The same things were measured in two ways. Each way mixes the same 7 hidden numbers, adds some noise and spreads widely along 3 directions of its own, which tell nothing about the thing.
In the rows, zero is written as 128.
Some things both ways: the first way, then the second way.
[125 105 111 118 159 105 146 110 115 120  99 145 111 128 160]
[124 132  96 118 121 173 112 225 113 125 130]

[126 136 129  71 159  80 127 153 111 148 126 127  97 163 116]
[130  47 128 140 162  71 105  93 148 145 115]

[112 119 105  84 133  75 134 134 145 148 105 153 128 137 150]
[103 108 139 144 159 117 113 139 126 111 145]

[147 119 144 135 143 110 124 112 159 135 134 147  94 134 128]
[109 167  68 124 111 170 101 189 127 142 130]

[129 128 103 115 137 155 131 132 107 102 124 147 121 117 130]
[ 96 183  77 104  77 133 132 198  67 124 120]

[147 120 150 123 176 115 139 184 155  96 126 136 143 167 139]
[103 100 123  96 155  80 115  94 141 128 121]

[125 175 143 193 157  83 140 196 145  90 159 161  91 155 100]
[ 74 161 144 125 106  85 130 115 150 143  89]

[151 116 144 132 148 140 149 105 102 149 146 132 113  96  91]
[127 173  86 110 116 181 111 173 100 105 114]

[137 138 163 107 147 102 136 128  84 127 160 147 122 125 127]
[108 120 102 128 135 130  89 171 114 130  86]

[160 156 144 191 118 177  93 131 165  28 139 141  96 180  73]
[ 59 161  51 124 142  99 134 182 102 162  84]

[149 127 151 127 137 150 131 131 123  92 144 135 146 140 102]
[101 149  86 126 152 138 128 172 103 116  89]

[134 103 102  76 100 174 150 137 128 125 101 134 142 106  97]
[138 133 117 141 120 125 171 128  75  94 162]

[145 151  97 130 148  94 122 142 125 135 143 170 170 136  75]
[126 202  94 136  60 139 129 140  85 137 113]

[145 100 143 110 125 146 144 139 159 123 139 140 152 124 112]
[113 147 112 132 141 146 123 137 112 103 139]

[142  86 116 113 118 171 133  98 151 118 108 148 137 101 141]
[139 109 144 131 109 144  95 178 109 119 193]

[151 118 105 114 147 145 140 136 126 109 126 153 188 125 111]
[115 151 114 108 122 131 126 152  79 101 123]

[150 150 135 135 140  63 118 103 122 140 147 177 150 152  80]
[135 153 115 173 136 188 118 203 127 131  93]

[145 138 131 185 192  81 149 170 162 122 100 142  76 169 119]
[ 93 134 114  87 159 106 113  92 170 132 117]

Other things, the second way, with their names:
k814: [116 120 120 150 161 172 122 201 129 113 127]
k754: [ 92 173 140 126 147 194  94 191 156 108 124]
k50: [125 144 117  74 127 147 164 155 124 103 110]
k445: [109 148 109 132  81 100 104 169  74 137 104]
k113: [ 97 124 113 119 150 126  76 137 162 146 151]
k261: [144 139 179 117  75 129 149 139 129 118 173]
k425: [ 69 186  88  90 105 107  93 164  78 118 107]
k663: [105 112 135 141 121 124 101 168 152 138 142]
k456: [108 128 123 135 161 169 103 189 124 105 142]
k148: [111 120 124 115  80  81  98 158 113 156 157]
k861: [125 129 125 116  78 113 108 159 108 136 106]
k972: [ 92 159 141 179 130 147 159 171 123 111  85]
k235: [135 108 141 109 180 178 147 145 170  88 127]
k982: [125 118 128 163 135 159 110 175 132 121 151]
k184: [130  78 165 130 170 167  73 169 201 127 127]
k98: [ 95 166  54 110 154 174  92 183 144 143 127]
k361: [114  87 113  97 169 128  74 170 120 112 109]
k134: [153 144  90 138 104 157 231 166  87 111 135]
k317: [161  65 131 147 148 117 126 137 111 121 183]
k606: [ 86 109 149 164 183 109  96 126 120 105 131]
k442: [130 138 112 139 105 149 112 193 103 126 134]
k178: [164  68 165 138 107 105 156 102 142 127 201]
k806: [120 208  51  88 114 163 155 135  96 111  76]
k516: [144 148 100  73 126 181  70 157 135 113 119]
k647: [109 123  54  80 104  70  96 138  40 136  58]
k899: [151  94 155  93  91 118  96 116 128 114 196]
k282: [103 140 118 132  97 114  95 158 105 142 190]
k450: [ 96 127 119 138 145 107 142 132 114 118 156]
k509: [111  97 130 116 145  82  94  88 130 125 120]
k976: [ 95 153  83 121 143 149  57 173  92 114 133]
k8: [124  76 127 182 145  80 156 110 138 150 157]
k464: [109 153  78 141 136 157 134 178 114 127 114]
k645: [ 92 124 166 130  91  88  64 189 106 140 131]
k731: [ 83 182  99 140 102 117  80 165  77 130  85]
k729: [114 161 140 147  99 175 102 213 126 126 144]
k15: [128  61 130 140 156 126  79 181 131 126 102]
k695: [107 132 165 140 141 161 121 173 142  89 155]
k915: [121  53 228 188 119  91 125 148 151 122 205]
k766: [132 143 165 119  93 157  85 172 125 106 152]
k615: [100 124 103 121  98  76 126 151  77 136 118]
k325: [ 79 207  57  99  99 136 134 154 110 148 119]
k691: [151 135 173  95 134 164 126  92 150  80 162]
k908: [ 92 171 155 138  71 160  98 237 112 122 149]
k24: [103 122 146 157 149  92 126  98 140 132 140]
k792: [117 146 156 135 126 143 111 137 170 135 114]
k67: [127  82 129 134 170 118  98 135 141 125  66]
k637: [124 123 147 126 110 110 100 133 111 117 144]
k524: [ 96 183  98 190  99 142 131 176  98 146 102]
k410: [129 117 109 116 105  87 125 115  62 112 170]
k81: [141 139 118 142  89 145  89 164 110 137 126]
k856: [ 79 167  76 139  70 106 113 221  85 172 100]
k544: [118 131  68 108 126 120 134 169  78 124  53]
k488: [105  90 184 159  86  94 140 192 119 126 154]
k714: [153 133 168 182 114 199 109 166 162 113 142]
k949: [112 146 128 122 149 107 137 101 100 100 122]
k508: [110 162  84 133 139 145 116 133 110 123 132]
k31: [116 145 124 159  85 133 139 156 117 136 141]
k209: [121 119 117 119 122 186  59 252  99 106 142]
k269: [120  34 114 150 159  77  67 162 148 171  91]
k318: [122 117 177  90 172 167  59 150 173  92 112]
k564: [103 151 129 116 143 170 145 197 131 102 114]
k20: [116 112 188 209 140 157 142 173 152 114 156]

Some of these things the first way, each followed by its name:
[130 101 104  98 102 198 140  98 118 113  93 121 110  96 105] => k410
[123 121 178 148 121  83 173 121 131 166 156 151  82  91 100] => k714
[134 125 101  91 177 108 138 184 126 137 143 144 167 133 132] => k564
[169 149 109 129 176 130 121 107  59  68 109 148 185 177 107] => k647
[142 107 137 112 163 127 140 107  87 120 124 134 134 124 147] => k361
[133 165 159 146 104  87 119 131 178  78 153 180 175 167  88] => k524
[108 128 147 126 127  95 151 164 162  91 123 150 127 155 133] => k31
[170 138 140 141 183 135 139 179 120 121 153 135 162 147  75] => k806
[138 147 133 134 169 113 125 160 120 165 187 152 101 116  71] => k792
[144 159 130 158 127 150  95 136 155  45 150 168 159 171 100] => k856
[121 147  84 136 142  88 108 115 134  84 133 189 183 151 153] => k645
[157 106 157 141 188 101 159 124 106 167 167 146 139  95 139] => k318
[142 100 179 133 159 168 186 174 108 161 148  96  59  79  99] => k235
[117 102 121  74 136 133 147 158 134 159 156 145 143  91 139] => k695
[122 127 156 121 101 128 131 162 195  68 101 139 113 182 101] => k8
[100 111 109 123 145  92 166 103  85 188 122 151  73  71 141] => k766
[139  94 152 118 133 128 145 114 156 121 124 140 138 123 147] => k456
[ 98 167 141 115 122  80 146 168 113 121 157 160 124 127  99] => k972
[148 145 165  68 149 115  97 136 104  99 160 132 131 167 121] => k269
[124 113 118  99 130  80 129 123 158 139 114 153 141 145 134] => k982
[112  91 143 123 113 171 180 162 163 116  84 112  49 105 125] => k178
[ 64 112 135 112  76 127 173 141 149 111 101 135  33  75 162] => k915
[132 122 171  91 140 149 136 103  77 119 152 123 108 100 119] => k15
[132 120 112  80 135 147 131 132 103 166 164 138 124  85 107] => k637
[129 128 127  92 140  87 126 140 132 133 123 146 122 145 114] => k464
[127  69 141 134 147 166 167 143 161 118 100 122 106 109 162] => k899
[143 118 158 122 125 152 125 144 149 126 186 156 165 101 112] => k729
[131 145  99  89 128 103 109 159 157 154 157 153 126 138  84] => k24
[119 118 135 118 107  77 131  96 161 114 114 172 158 141 131] => k606
[141 131 134 115 142 102 129 107 103 150 139 150 120 115 106] => k81
[150 106 133 156 147 120 115 117 175 137 127 145  86 137 114] => k113
